The same things were measured in two ways. Each way mixes the same 10 hidden numbers, adds some noise and spreads widely along 6 directions of its own, which tell nothing about the thing.
Some things both ways: the first way, then the second way.
[1.100,-2.187,-0.535,0.032,1.002,-1.887,-0.707,-1.441,1.610,-2.647,1.748,-2.315,-1.369,-1.081,0.657,1.755,-2.866,1.185,-0.513]
[2.626,-1.056,0.118,1.797,1.071,-0.745,-0.357,1.632,-0.828,-1.469,0.478,-0.012,-2.098,0.336,2.988,0.172,0.241,-0.726,0.788]

[0.094,-0.106,0.401,-1.368,0.110,-0.568,0.846,0.949,0.600,1.077,-0.600,-1.278,-0.544,0.394,-0.482,-0.459,-0.633,-0.161,-0.732]
[2.264,-4.105,1.188,-2.246,-0.328,-0.684,-0.989,2.921,-0.588,-2.917,-0.693,3.060,-1.410,-2.263,-2.258,-1.827,0.365,0.267,1.342]

[-0.723,-0.972,-1.559,-0.929,0.696,-1.020,0.634,-1.298,0.947,0.537,0.759,0.973,-0.050,-0.342,-0.041,1.106,-1.512,0.702,0.638]
[0.130,1.025,-0.020,1.108,1.200,-1.180,-1.835,-0.139,-0.369,-1.246,-0.920,0.111,-0.055,2.090,0.792,0.653,0.466,-0.516,-1.808]

[1.555,1.149,-0.029,-0.612,1.076,1.522,-1.405,-1.387,1.128,0.860,3.153,-2.465,-0.173,2.072,-1.181,0.411,0.987,1.167,-0.363]
[2.103,-1.193,-1.160,-1.160,-0.690,0.667,-1.721,2.432,2.141,1.253,0.977,1.880,-0.487,-1.688,0.359,0.153,-2.869,-1.186,-0.297]

[-0.075,0.839,-0.402,-3.085,0.074,1.216,0.433,2.218,-0.862,0.023,1.252,0.909,1.295,1.481,-0.347,2.302,2.379,-1.161,1.398]
[-1.627,1.831,1.004,-1.037,3.344,-0.098,-1.179,0.087,-2.687,-0.440,-2.603,2.565,2.077,0.624,-0.162,0.490,1.090,-1.840,-1.492]

[1.395,1.693,2.262,0.419,1.215,0.783,0.709,-1.010,-0.566,1.037,-1.524,-1.229,-1.456,2.001,0.395,-1.910,0.171,0.677,-0.300]
[0.493,-3.273,-0.199,-2.291,-1.189,-0.525,-0.235,0.965,0.497,-2.599,-1.025,3.581,-2.889,-3.427,-1.745,0.335,-2.215,0.396,2.174]

[1.157,0.466,-1.348,-0.801,1.340,-2.600,0.241,-0.166,0.053,0.169,0.483,-2.748,0.421,-3.942,0.037,0.191,-3.276,1.554,-0.759]
[-0.900,-0.795,0.364,3.434,1.054,-1.779,-1.694,2.157,-1.211,-7.499,-0.424,-0.584,-2.647,-0.042,1.815,0.174,3.484,3.410,-1.501]

[0.560,-1.736,-1.442,-1.221,0.172,-2.189,1.170,1.029,0.598,-1.212,0.674,0.825,0.592,-1.873,-0.974,2.866,-0.085,0.710,0.851]
[1.400,1.411,-1.641,2.301,-0.736,1.386,-1.949,-1.530,-0.056,0.491,0.777,-3.999,1.109,-0.455,-1.281,-1.610,0.084,3.145,-2.482]

[-1.292,-1.311,-1.165,-2.761,-1.835,-0.914,2.278,0.809,0.634,-0.640,1.848,-0.864,0.527,2.517,-1.791,0.857,-2.062,0.731,-1.261]
[0.001,0.952,1.040,-0.050,0.960,0.351,-1.340,2.178,-0.089,-0.844,-0.377,0.947,-0.765,-0.556,0.744,-0.714,1.620,-0.070,-0.061]

[1.489,1.583,1.752,-0.175,-0.563,1.138,-0.510,1.153,0.718,0.656,3.044,-1.754,-1.541,1.009,-0.393,0.992,1.733,2.846,-0.710]
[0.966,-1.853,0.100,0.239,0.367,1.964,-1.914,2.699,1.154,-0.537,1.084,1.529,-1.882,-2.966,1.608,0.326,-0.582,-0.283,-2.502]

[0.427,0.367,1.592,-0.764,1.864,-0.711,-1.303,-0.603,0.137,1.304,-1.551,-0.771,-0.211,-2.816,1.040,-0.649,0.491,-0.490,-0.478]
[-1.265,-0.837,-0.532,1.321,0.592,-1.828,-0.692,1.264,0.441,-3.826,-1.948,0.670,-1.628,-0.599,-2.531,1.196,3.116,0.867,-0.253]

[-1.402,-0.997,-1.776,-0.164,-1.302,-1.251,-1.103,0.388,-0.864,1.669,2.788,-1.224,0.666,1.044,-1.214,0.326,-1.079,-0.478,2.664]
[-1.230,1.239,0.704,-2.389,-0.472,2.634,1.959,0.240,0.338,1.830,-1.246,1.908,-0.036,-1.648,-0.360,-1.225,-2.376,-2.427,3.129]

[-0.098,1.272,1.218,-0.518,1.338,-0.312,0.414,0.717,0.205,3.377,0.257,-0.235,-0.369,0.348,-0.369,-1.980,2.336,-0.484,1.703]
[1.619,-1.610,-1.056,-0.614,0.652,-0.365,-2.843,0.833,-1.622,0.104,-0.123,0.636,1.432,1.055,-0.218,-1.326,-1.070,-1.015,-1.175]

[-0.635,-1.347,0.028,1.325,0.180,-2.390,1.413,-0.794,1.039,1.128,-0.024,-0.695,-1.464,-1.341,0.120,-1.721,-3.008,2.549,0.853]
[0.148,-0.761,-0.099,-3.119,0.044,-0.616,-2.390,1.755,-2.719,0.258,-0.191,2.504,-0.185,-0.044,1.926,-1.871,0.966,-0.119,1.438]

[1.877,0.280,0.378,-1.180,2.102,0.699,-2.401,0.168,-0.438,-0.403,1.511,-2.080,1.121,-1.788,-0.627,0.763,0.531,0.325,-0.007]
[-0.108,-1.396,-0.157,3.002,1.579,-0.895,-0.019,1.777,0.669,-2.474,0.355,0.450,-1.663,0.029,-0.857,1.776,-0.164,-0.543,0.857]

[0.080,-2.465,1.620,-0.456,0.315,-1.399,2.615,-1.134,1.963,-1.988,-2.827,0.031,-1.896,-0.589,1.342,0.279,-2.126,1.587,-1.539]
[0.099,1.336,1.314,-0.366,-0.381,1.278,-0.773,-0.362,0.860,2.068,-0.058,-0.418,-0.521,1.283,1.027,-0.578,1.186,-1.269,-1.552]

[0.128,1.309,1.483,0.003,0.738,-1.009,2.866,-0.521,-0.001,3.255,-0.793,0.081,-0.444,0.210,-1.141,-4.654,0.943,1.776,0.789]
[0.408,-1.777,-3.430,1.932,0.550,-1.171,-1.787,-0.275,-2.952,-2.354,0.219,-1.928,1.097,-0.915,-1.017,-1.460,-0.459,2.866,0.634]

[-0.809,2.146,-0.695,-2.286,0.429,-0.968,-1.199,2.708,-0.376,2.017,5.075,-1.872,1.129,-0.761,0.004,1.581,2.453,-0.528,1.488]
[3.137,-1.655,-0.245,3.595,0.237,1.518,0.395,1.002,0.302,-1.275,1.586,-2.492,-0.761,0.294,2.106,-0.626,-1.374,0.331,-1.207]

[0.501,1.626,-0.391,-2.257,-0.095,0.984,1.391,0.087,0.360,0.629,2.321,-2.067,0.692,4.695,-0.637,0.582,1.378,-0.395,-0.135]
[-0.276,-0.939,-0.074,0.099,-1.482,1.798,1.229,1.632,3.104,-1.693,0.053,1.814,-1.670,-3.781,-1.550,1.030,-2.703,-0.374,0.697]

[-0.281,-4.225,-1.696,0.089,-0.766,-0.060,-1.288,1.412,0.176,-2.133,0.765,0.984,0.386,0.320,0.319,5.461,-0.520,-0.762,3.616]
[-0.266,0.179,0.705,2.634,-0.124,0.378,1.212,-0.141,1.580,-0.409,0.325,-1.725,-0.948,1.446,0.082,0.272,1.548,-1.584,-0.462]

[0.839,-1.107,-0.027,1.741,-0.996,-1.254,0.541,-1.465,0.480,0.176,0.157,-0.846,-1.843,-0.849,-0.506,-0.766,-2.887,3.515,0.184]
[2.024,-1.454,2.380,-1.678,0.124,2.238,0.115,-0.098,-0.811,1.057,0.661,0.747,-0.451,-0.458,2.262,-2.118,-0.817,-1.646,-0.701]

[-1.150,-2.151,-1.196,-1.881,0.392,-0.416,0.277,1.592,0.986,-2.633,-0.313,1.162,-1.889,-0.014,1.653,4.852,-1.603,-0.715,-0.371]
[0.583,-0.170,1.295,-0.434,1.967,-2.451,-0.702,-0.568,-0.186,-1.023,-1.401,1.008,-1.181,2.543,2.283,0.665,2.732,-0.447,-1.115]

[-1.765,-1.537,-1.816,-3.082,0.233,-3.326,1.688,0.608,1.943,0.435,1.343,-1.368,1.197,0.082,0.417,1.011,-0.264,-2.471,0.211]
[1.190,1.159,0.704,2.151,0.086,1.627,1.941,-0.264,-0.480,-0.455,-1.281,-2.915,0.792,1.591,-0.257,-1.920,1.609,-1.261,-0.208]

[1.437,1.679,2.714,-1.342,2.037,0.519,-0.325,2.146,-2.238,-0.539,-0.697,0.161,0.386,-0.680,0.844,0.578,3.439,-0.885,1.297]
[3.627,-2.613,-0.397,-0.056,0.055,-0.878,-1.503,-0.446,-1.508,0.005,0.963,0.164,0.593,-0.570,-1.111,-0.676,-1.577,1.196,0.201]

[1.143,2.964,-0.414,-1.712,3.485,-1.685,-0.726,-0.789,-1.038,2.569,1.893,-1.652,1.920,-3.597,-1.883,-2.100,0.868,0.531,-0.561]
[1.442,-1.767,-1.209,0.708,0.461,-1.534,-0.896,-1.613,-1.900,-1.115,0.068,-1.138,0.300,-0.229,-2.313,-0.811,-0.535,3.141,1.492]

[-2.721,-0.349,-0.294,-1.104,-1.746,-1.117,0.044,1.168,0.923,2.581,2.610,0.606,-1.678,-0.002,-0.322,-0.168,0.918,0.277,0.442]
[-0.389,-2.072,0.368,-0.034,2.008,0.234,2.155,0.290,-0.826,-0.391,-1.311,0.814,-0.365,-1.651,-0.854,-0.146,1.563,-1.127,1.342]

[1.711,1.751,2.889,0.609,0.713,1.200,0.689,-0.047,-2.179,0.409,-2.063,0.762,-1.014,1.140,-0.374,-0.892,0.783,1.776,0.476]
[-0.150,0.149,0.608,-1.379,0.033,1.263,-1.535,-2.014,0.254,0.705,-0.628,1.453,-1.687,-0.817,-0.178,0.340,-2.759,-0.491,-1.012]

[3.204,-0.792,2.092,-1.537,2.268,0.542,2.636,-0.546,2.212,-3.277,-2.657,-0.609,-0.573,-0.831,1.041,1.500,-1.402,2.900,-2.266]
[1.466,-2.265,-1.707,0.069,-0.751,-2.342,-3.191,2.069,-2.185,-3.952,-0.657,0.316,-1.504,-1.160,-1.083,-0.855,3.017,4.112,0.017]

Other things, the second way, with their names:
<54>: [2.765,-4.037,0.996,0.579,-1.529,-0.632,0.967,2.758,0.309,-3.115,-0.006,0.400,-0.251,-0.210,-2.555,-1.295,1.826,-0.159,0.832]
<341>: [0.917,-0.506,-1.741,1.458,0.799,-0.654,-1.044,0.827,-0.077,-2.774,-1.102,-0.416,0.491,-0.763,-0.186,-0.022,0.210,0.945,-1.770]
<187>: [2.046,-1.772,2.931,0.023,0.140,0.698,0.159,-0.640,-0.131,0.973,-0.512,-0.309,-0.520,2.845,0.092,-0.774,2.413,-3.706,-2.622]
<150>: [0.762,-0.074,-3.517,2.769,-0.035,1.228,0.090,1.637,-1.515,0.336,-0.164,-2.872,0.391,0.783,0.255,-1.485,-1.431,-1.314,2.216]
<360>: [3.057,-0.910,-0.605,1.874,0.170,0.049,1.621,-0.570,-0.450,-0.668,-0.271,-2.384,-0.581,0.451,1.448,-1.450,-0.179,-0.216,1.048]
<193>: [1.606,-1.652,-0.315,1.126,-0.033,0.672,0.250,0.048,-1.354,0.490,1.325,-1.646,-0.159,1.661,2.172,-1.836,-1.111,-0.526,1.139]
<215>: [0.918,0.798,-3.652,3.259,-0.354,-0.232,-1.642,-1.424,1.325,-0.253,0.427,-3.196,0.218,-0.335,-0.243,0.876,-0.939,2.702,-2.408]
<29>: [0.295,1.316,-2.202,0.624,0.312,-0.551,2.130,-3.349,-1.113,1.910,-0.566,-2.409,1.255,0.735,4.012,0.063,1.089,0.013,0.271]
<2>: [1.923,-0.480,0.389,0.902,-1.139,0.282,0.103,1.306,1.888,-0.564,0.132,0.060,-3.079,-1.054,-1.474,0.052,-0.948,-0.319,2.055]
<113>: [-0.230,-0.769,-2.549,-1.701,-1.363,1.537,0.670,-1.769,-2.125,1.218,-1.336,-1.362,0.035,-1.091,1.131,-2.600,-0.977,1.397,1.840]
<94>: [2.023,-2.145,-0.089,0.744,-0.123,-2.988,-2.945,3.112,0.348,-4.281,0.659,1.680,-0.883,0.157,0.635,0.574,1.887,1.524,-1.521]
<277>: [3.284,-1.321,-0.716,0.165,-2.198,1.086,-0.302,-0.147,3.352,0.082,0.502,-0.586,0.394,-1.097,-3.353,-0.462,-3.637,0.136,-1.104]
<214>: [-0.900,0.067,-0.745,-3.013,-0.746,0.618,-2.355,-0.507,-1.180,2.983,-1.556,0.848,-0.103,0.265,-2.420,-1.546,0.962,-0.984,0.425]
<185>: [0.948,-0.010,0.508,-0.843,0.688,0.765,-1.693,0.296,-0.746,2.555,-0.690,1.069,0.119,-0.054,-2.625,0.001,-0.009,-1.593,-0.005]
<323>: [3.447,-4.851,0.305,1.868,-0.644,-2.506,-1.391,2.548,1.384,-2.226,2.116,0.295,-4.134,1.213,0.801,0.389,0.265,-0.457,1.199]
<245>: [-1.192,4.139,-1.545,0.304,1.111,0.632,-0.712,-0.392,0.690,2.527,0.129,0.713,2.315,-0.833,0.818,1.554,-2.151,-0.525,0.378]
<269>: [1.105,-1.632,-0.890,-0.206,-0.343,-1.966,0.117,0.606,-0.688,-1.830,-0.960,1.008,0.348,1.100,0.477,0.225,0.679,-0.760,0.630]
<154>: [2.372,-2.609,-1.047,-0.661,-1.197,-0.705,-1.256,2.646,-1.372,-3.724,0.260,1.158,-0.254,-3.312,-1.626,-2.336,-0.634,2.624,2.153]
<376>: [4.662,-2.057,0.672,1.733,-1.326,-1.284,-1.224,0.627,0.286,-0.966,2.735,-1.247,-0.628,0.983,1.980,-0.525,0.575,1.100,-0.842]
<295>: [0.211,0.013,-1.261,0.177,-1.917,1.237,0.832,-1.594,0.397,1.139,-0.304,-2.783,0.646,-0.003,-0.341,-1.904,1.425,0.895,-0.374]
<136>: [-1.420,-0.111,0.212,0.873,0.944,0.544,1.638,-1.679,-0.916,1.047,-0.898,-1.089,0.244,1.409,-0.032,-0.224,1.056,-2.140,0.642]
<243>: [1.713,0.635,-0.850,0.987,-0.376,-0.887,-2.321,-0.144,2.125,-1.047,-0.801,-0.189,-1.863,0.748,-0.820,1.055,-0.758,0.696,-2.159]
<255>: [-2.826,2.345,-0.484,-0.484,0.706,0.266,0.614,-2.383,-0.142,0.593,-2.485,-0.514,0.255,0.812,0.185,0.036,1.642,-0.528,-0.703]
<110>: [2.109,1.567,1.493,-1.200,0.581,0.776,-2.545,-1.649,-2.894,1.925,-0.258,0.008,2.498,0.860,-1.285,-1.478,0.199,0.078,-1.596]
<236>: [-1.237,1.100,0.237,-0.185,-0.543,2.317,0.345,0.759,1.381,-0.299,-1.441,0.562,-0.192,-0.841,-2.684,-0.574,-1.420,-1.528,0.206]
<179>: [-0.724,-1.427,3.945,0.140,1.259,0.307,1.463,0.771,-0.868,-1.532,0.185,2.179,-0.193,-1.047,-1.520,0.582,2.437,-0.920,0.702]
<195>: [0.030,0.328,-1.142,-2.049,-1.051,-1.117,-1.523,0.299,-1.915,1.920,0.070,0.678,2.323,1.607,0.091,-1.638,1.111,-1.241,1.703]
<355>: [-1.376,0.042,1.004,0.196,1.280,3.248,1.774,-0.601,0.385,1.411,-1.121,-0.288,0.534,-0.483,-1.986,-1.196,-1.822,-3.274,0.342]
<297>: [-1.146,-0.617,1.487,-0.349,3.497,-0.615,-0.677,1.970,-2.869,-2.170,-1.323,2.502,-0.686,-0.374,0.074,-0.483,0.848,-0.297,2.006]
<70>: [-1.189,-0.953,-1.831,1.204,0.630,-1.129,-1.044,1.376,-2.066,-2.573,0.244,-0.412,-1.138,-2.670,0.794,-0.425,2.629,3.062,1.513]

Some of these things the first way, each followed by its name:
[-1.633,2.221,1.612,-1.256,-0.307,-0.556,-0.147,-1.165,-3.151,2.051,1.317,-0.238,0.750,0.022,0.037,-3.425,1.612,0.168,0.736]	<245>
[-0.077,-0.459,-0.191,-0.273,0.359,-0.636,-0.852,0.421,-1.553,-1.180,1.927,0.104,0.881,-0.461,0.529,3.232,0.139,0.569,2.605]	<376>
[-1.757,-0.526,0.987,0.646,-0.766,0.663,-0.662,-0.456,-0.609,1.924,-0.559,3.013,-1.086,-0.802,2.667,0.567,0.223,1.175,3.874]	<269>
[0.906,-0.354,-0.292,-1.286,0.387,1.341,-0.530,0.612,-0.544,-1.210,0.396,0.224,0.568,0.263,0.562,3.194,-0.266,0.913,1.252]	<94>
[-1.157,1.040,0.911,-1.124,0.175,0.651,0.762,0.787,-0.507,2.660,1.599,0.463,0.764,2.696,-0.924,-0.560,2.719,-0.310,1.789]	<136>
[0.031,-3.151,-2.287,0.667,2.345,-2.598,-0.968,-1.454,3.372,-0.483,2.554,-1.974,-1.331,-0.934,-0.722,2.016,-3.487,0.789,-0.171]	<323>
[3.737,2.304,-1.269,-1.870,1.445,1.037,-0.100,-1.225,-0.753,0.530,2.911,-4.455,3.246,3.326,-3.443,-0.632,0.335,0.650,-0.463]	<154>
[-0.532,-0.768,1.283,-0.805,-0.132,-1.015,0.895,1.965,0.109,1.824,-1.566,-0.853,-1.021,-0.015,-0.404,-2.037,1.280,-1.771,0.720]	<355>
[-0.241,0.915,1.902,-0.534,0.752,-0.393,2.065,2.790,0.790,1.166,-0.206,-0.047,-1.854,0.732,2.139,0.631,1.835,0.325,1.576]	<113>
[1.313,0.968,0.284,-0.835,2.807,-0.838,-1.279,-2.794,0.876,0.578,-0.379,-1.067,-0.379,-2.155,0.341,0.022,-1.025,0.571,-1.927]	<243>
[-2.093,-2.181,0.100,-0.721,-0.436,-2.156,1.997,0.068,1.031,0.613,-3.029,2.785,-2.030,-0.628,2.219,0.224,-0.261,-1.404,1.299]	<277>
[-0.572,-3.107,-0.197,-1.013,-0.487,-2.323,1.466,1.345,-0.088,-2.338,-1.685,0.624,-0.287,-2.791,0.935,1.647,-1.808,0.385,0.934]	<179>
[2.023,-1.729,2.580,0.491,-0.309,2.765,-1.228,0.042,0.315,-0.495,0.118,-0.053,0.722,0.723,-0.011,-0.147,0.739,2.410,2.877]	<150>
[2.789,0.190,2.754,-0.523,-0.229,3.281,-1.654,0.554,-2.554,-0.252,-2.968,-0.146,1.416,-0.232,0.028,0.162,0.973,0.886,1.329]	<236>
[-1.360,-3.090,-1.238,-0.931,-0.062,-1.685,1.753,4.119,1.153,-1.453,1.339,0.421,-0.802,0.693,0.887,3.652,-0.240,-0.808,3.257]	<193>
